Every row belongs to one group in each of 3 separate groupings. Each group adds its own fixed numbers to the row, and there is some noise. The rows also spread widely along 12 directions, which tell nothing about the answers.
In the rows, zero is written as 128.
Known rows, each followed by its group in each grouping:
[130  94 143 108 152 190 164 129  95 138 155 126  61  71 118 118 112 136
 230 130 175 178 154]  K_702 rok (2)
[168 147 134  96 120 156 122 140 135  95 109 171 115 177 145 152 128 106
  83  95 139 139  24]  K_206 pivit (2)
[120 177 110 162 171 104 102 131 137 150 142 133 102 158 187 126 147 129
  79 130  73 114 137]  K_702 guvo (0)
[113  90  87 106 170 142 126 142  66  89 146  86 134 151 109 175  53 144
 111 130 147 152 158]  K_206 zosa (0)
[ 98 140 129 116 122 160 132 176 139 120 133 146 166 114 149 122 105 112
  91 140 124  94 106]  K_751 pivit (3)
[176 105 112  87 137  94 122 106  91 129 136  98 135 154  93 195 106 156
 146 123 135 189 155]  K_751 Did (3)
[142 129 124 172 125 127  67 139 100 136 100 119 112 123 114 147 144 117
 132 115 155 135 150]  K_206 tefo (1)
[128 191 149 157 134 134 112 179 156 151 103 120 100  81 206  92 137 113
 116 164 108 124 121]  K_702 rok (1)
[158  99 170 104 139 174 122 126 113  87 112 148 164  86 167  91 160 130
 140 204 143 117 128]  K_702 guvo (1)
[ 86 111 117 203 131 130  74 142  94 138 123 118 130 123  87 177 122 124
  93  60 171  95 200]  K_702 tefo (0)
[134 133 123 215 133  92 134 117 149 145 145 136 108  70 158  91 118 164
 116 128 109 116 175]  K_702 Did (2)
[ 92 141 117 105 113 113 136 138 140 128 112  62 163 166 100 114 134 107
 141 169 121 119 129]  K_206 zosa (3)
[110 135 101 142 169 144 101 148 150 166 182 211 108  97 145 114 158 110
 131 105  94 120 151]  K_206 pivit (0)
[129 139 113 160 134  91 102  97 147 138 134 115  90 142 118 125 155 132
 140 116 118 125 133]  K_751 pivit (1)
[157 134  80 172 124 128  92 175  84 156 138 176 171  87 108 154  86 136
 116 118 132 152 154]  K_751 pivit (2)
[154  92 130 149 149  95 101 100 107 121 140 109 101 100 121 157 123 161
 150 123 142 152 191]  K_206 Did (1)
[143 101 135 155 174 172  95  67  62 177 165 151 110 130 114 129 190 144
 224 139 125 123 173]  K_751 guvo (1)
[153 134 100 122 125  78 112 117 130  94 124 100 130 177 134 152 107 146
  75 126 123 152 105]  K_751 guvo (3)
[135 122 121 133 118 154 143 143 139 152 153 193 206  89 133  63 153 132
 146 182 100 102 123]  K_751 Did (2)
[ 89 129 119 138 128 171 143 117 113 118 127  90 105 184 126  99 129 114
 143 145 135  97  73]  K_206 pivit (3)
[ 91 206 121 136  87 127 103 175 169 189  90  92 124 157 103 112 163  71
 165 129 119 111  98]  K_751 guvo (1)
[131 134 115 132 135 164 119 134 126 136 147 191 131 138 141 112 157 113
 123 125 121 119  96]  K_702 pivit (3)
[110 139 126 152 120 103 148 133 162 167 150 143 146 121 119 124  98 138
 128 100 111 105 143]  K_206 Did (1)
[144  96 166 118 139  85 145 123 188  86 127 121 129  46 160 120 123 150
  95 158 125 129 182]  K_702 pivit (0)
[153 121 161 160 129 147 102 111 100 184 128 144  84  96 105 176 155 118
 194  80 156 136 167]  K_206 pivit (3)
[159 114 114 143 106 127 158 121 167 149 151 189  90  89  94 116 107 128
 169  79 151 172 112]  K_702 pivit (0)
[147 130 122 106 162 124 116 116  81 106 116  76 130 177 148 162 109 149
 106 160 116 137 122]  K_751 tefo (1)
[119 116 147 122 176 176 118  90  75 151 159 139 174 146 133 124 186 135
 170 171 101  85 159]  K_751 zosa (2)
[175 102 140 166 140 183 110 104  67 121 144 174 127 116 144 151 116 153
 136  99 158 126 118]  K_751 zosa (3)
[153 147 135  57 107 103 153 129 169 130 127 122 107 165 115 162 117 119
 136  95 137 177  76]  K_751 rok (3)

New rows, each followed by its group in each grouping:
[151 159 154 143  52 102 118 168 137 140  50  49 138 115  88 178  90 106
 130 116 176 148 120]  K_751 pivit (3)
[128 155 140 123 165 138 130  98 107 171 144 140 118 171 130 163 163 125
 144 114  96 118 129]  K_702 pivit (2)
[150 115 145 193 126 183 139 134 119 127 134 175  84  55 175  87 113 141
 147 129 156 120 118]  K_702 pivit (3)
[116 121 121  77 106 132 149 141 167 149 143 157 131 134  64 141 114  99
 177  89 150 150 106]  K_206 pivit (1)
[112 125  90 158 129 165 134 119  93 127 133 128  95 165  97 113 125 122
 158 119 148 132  92]  K_702 pivit (2)
[122 139  59 106 182  72 129 118 121 106 177 125  98 191 144 157  93 157
  72 111  93 171 127]  K_702 rok (2)
[145 157  91 167 107  76  95 118 149 167 123 153 128 152  89 144 148 116
 131  92 121 141 129]  K_702 pivit (1)
[161  93 137  92 155 137 137 107 119  81 146 168 174 129 157 118 134 146
  95 171 111 123 107]  K_206 pivit (2)
[ 96 128 134 150 153 146 119 177 124 125 143 115 125  68 182 115 106 134
 105 160 119 103 174]  K_206 Did (3)
[ 70 125 125  91 169 146 130 152 117 105 140  94 151 161 140 158 102 118
  84 140 112  93 140]  K_206 pivit (0)
[177 122 126 181 121 120 106 105  97 162 108 131 135 107 107 128 156 137
 161 144 135 152 166]  K_702 tefo (0)
[163 118 137 141 125 157 127  67  85 178 142 158 149 180  86 139 173 128
 197 111 130 125 113]  K_206 zosa (3)
[101 110 112 116 128 123 167 117 118 107 140  92 153 166 102 145  77 140
 112 128 140 117 120]  K_702 pivit (3)
[123 129  75 112 132 110 143 151 153 134 162 131 102 110 106  99 107 134
 160 134 121 171 129]  K_751 Did (2)
[111 108  93 130 147 153 107 128  93 122 142 148 167 157  96 133 144 118
 122 144 127 115 135]  K_702 pivit (0)
[106 130 150 130 152 197 100 155 106 139 145 138  86  89 143 143 148 107
 164 105 158 118 150]  K_751 zosa (3)
[137 122 114  89 116 102 147 159 137  99 134 143 192 134 132 151  72 140
  68 131 134 147 122]  K_702 rok (3)
[163 173 106 137 100  70 119 127 199 142 128 163 102 167 130 139 125 122
  83  61 107 152  72]  K_751 guvo (0)
[160  92 130 158 109 149 125 108 117  80 113 137 141 122 127 111 110 146
 104 135 158 117  91]  K_751 pivit (0)
[ 73  79 120  92 186 111 122 113 131  72 165  90 108 111 117 143 141 139
 115 148 135 117 207]  K_702 pivit (2)
[136 142 104 178  86 159 147 123  97 138  90  93 127 191  97 111 101 129
 142 121 152 126  60]  K_702 Did (0)
[126 144 128 126 109 166 101 148 113 146 113 162 176 158 116 128 163  91
 123 138 129 100  87]  K_206 pivit (3)
[125 104 160 159 135 122 127  94 150 125 148 148 120 110 136 121 153 145
 123 101 130  94 149]  K_206 Did (2)
[128  81 147 115 135 120 148 124 123 114 141 126 173  91 108 139 103 149
 128 139 139 124 182]  K_206 tefo (2)
[124 131 108 222 121 119 106 117 128 140 138 154 125 117 137  96 129 140
 107 112 123  90 128]  K_206 pivit (2)
[123 163  93 216 109 138 109 167 112 174 130 143 152 106 148 100 107 136
 113 134 113 105 127]  K_751 Did (3)
[126 119 169 185 105 153 103 137 134 157 119 149 163  54 125 100 173 128
 156 142 142  82 175]  K_751 Did (2)
[170 148 119 142 123  78 100  87 111 132  94  88 138 194 115 142 168 133
 117 157 100 136 109]  K_206 pivit (2)
[155 161  94 193 137 135 124 168 101 171 145 174 146  81 164 116  78 147
 117 138  98 133 132]  K_751 pivit (2)
[155 127 152  99 106 121  84 164 119 123  85  98 145  91  92 193 124 107
 141 125 173 156 161]  K_751 pivit (1)
[106 127  71 132 120 103 135 140 152 124 157 125  92 138 101 115  97 127
 134 108 131 154 112]  K_751 pivit (3)
[147  69 148 150 114 129 103 122 135  74 130 162 149  72 128 136 139 145
  90 112 177 117 165]  K_702 Did (3)
[142 156 160  72 129 144 121 137 109 118  89  71 116 171 140 182 130 107
 123 141 132 140  91]  K_751 pivit (3)
[118 163  90 111 112  81 115 150 175 129 134 124 155 163 117 130 129 112
  86 123 102 134 110]  K_751 zosa (3)
[127 131 127 191  84 167  92 139 121 150 105 149  97 110  82 123 137 103
 174  75 186 115 100]  K_751 pivit (1)
[124 106 155  86 143  78 165 114 160 122 150  93 116 103 126 171  86 149
 128 115 125 144 177]  K_206 pivit (3)
[176  99 181 144 130 113 130  90 118  66  90  80  91  97 158 148 124 157
 104 144 161 139 137]  K_702 pivit (2)
[132 156  85  94 137  84 113 178 155 137 135 103  73 120 119 149 107 118
 131 116 118 199 138]  K_206 Did (2)
[129  92 152  80 132 130 172 117 125 115 127  74 115 101  99 138 100 137
 188 160 150 158 155]  K_206 pivit (2)
[113 127 141 128 143 125 149  85 105 152 135  87 152 185 126 135 136 140
 140 158  97  93 130]  K_206 pivit (3)
[ 84  87 114 135 136 120 112  87 138  73 137 103  96 181  83 155 137 125
  96  73 165 105 129]  K_702 pivit (0)
[156 113 125 172 110 137 132 155 107  99 117 141 197  94 146 109  75 149
  83 160 139 112 122]  K_206 zosa (2)
[ 96 131 117  62 147 127 146 163 132 124 146  98 148 140 123 155  99 121
 112 142 118 140 143]  K_751 tefo (3)
[105 106 101 100 153 114 154  87 104 133 155 118 202 205  78 156 117 142
 115 141  99 109 143]  K_702 pivit (0)
[105 126 132 110 153  71 110  90 149 166 167 120 148 148 107 158 177 137
 141 117  97 116 197]  K_751 rok (3)
[124 123  86 165 146 156 120 159 116 167 178 216 172  83 138  73 135 128
 149 155 100 118 149]  K_206 guvo (2)
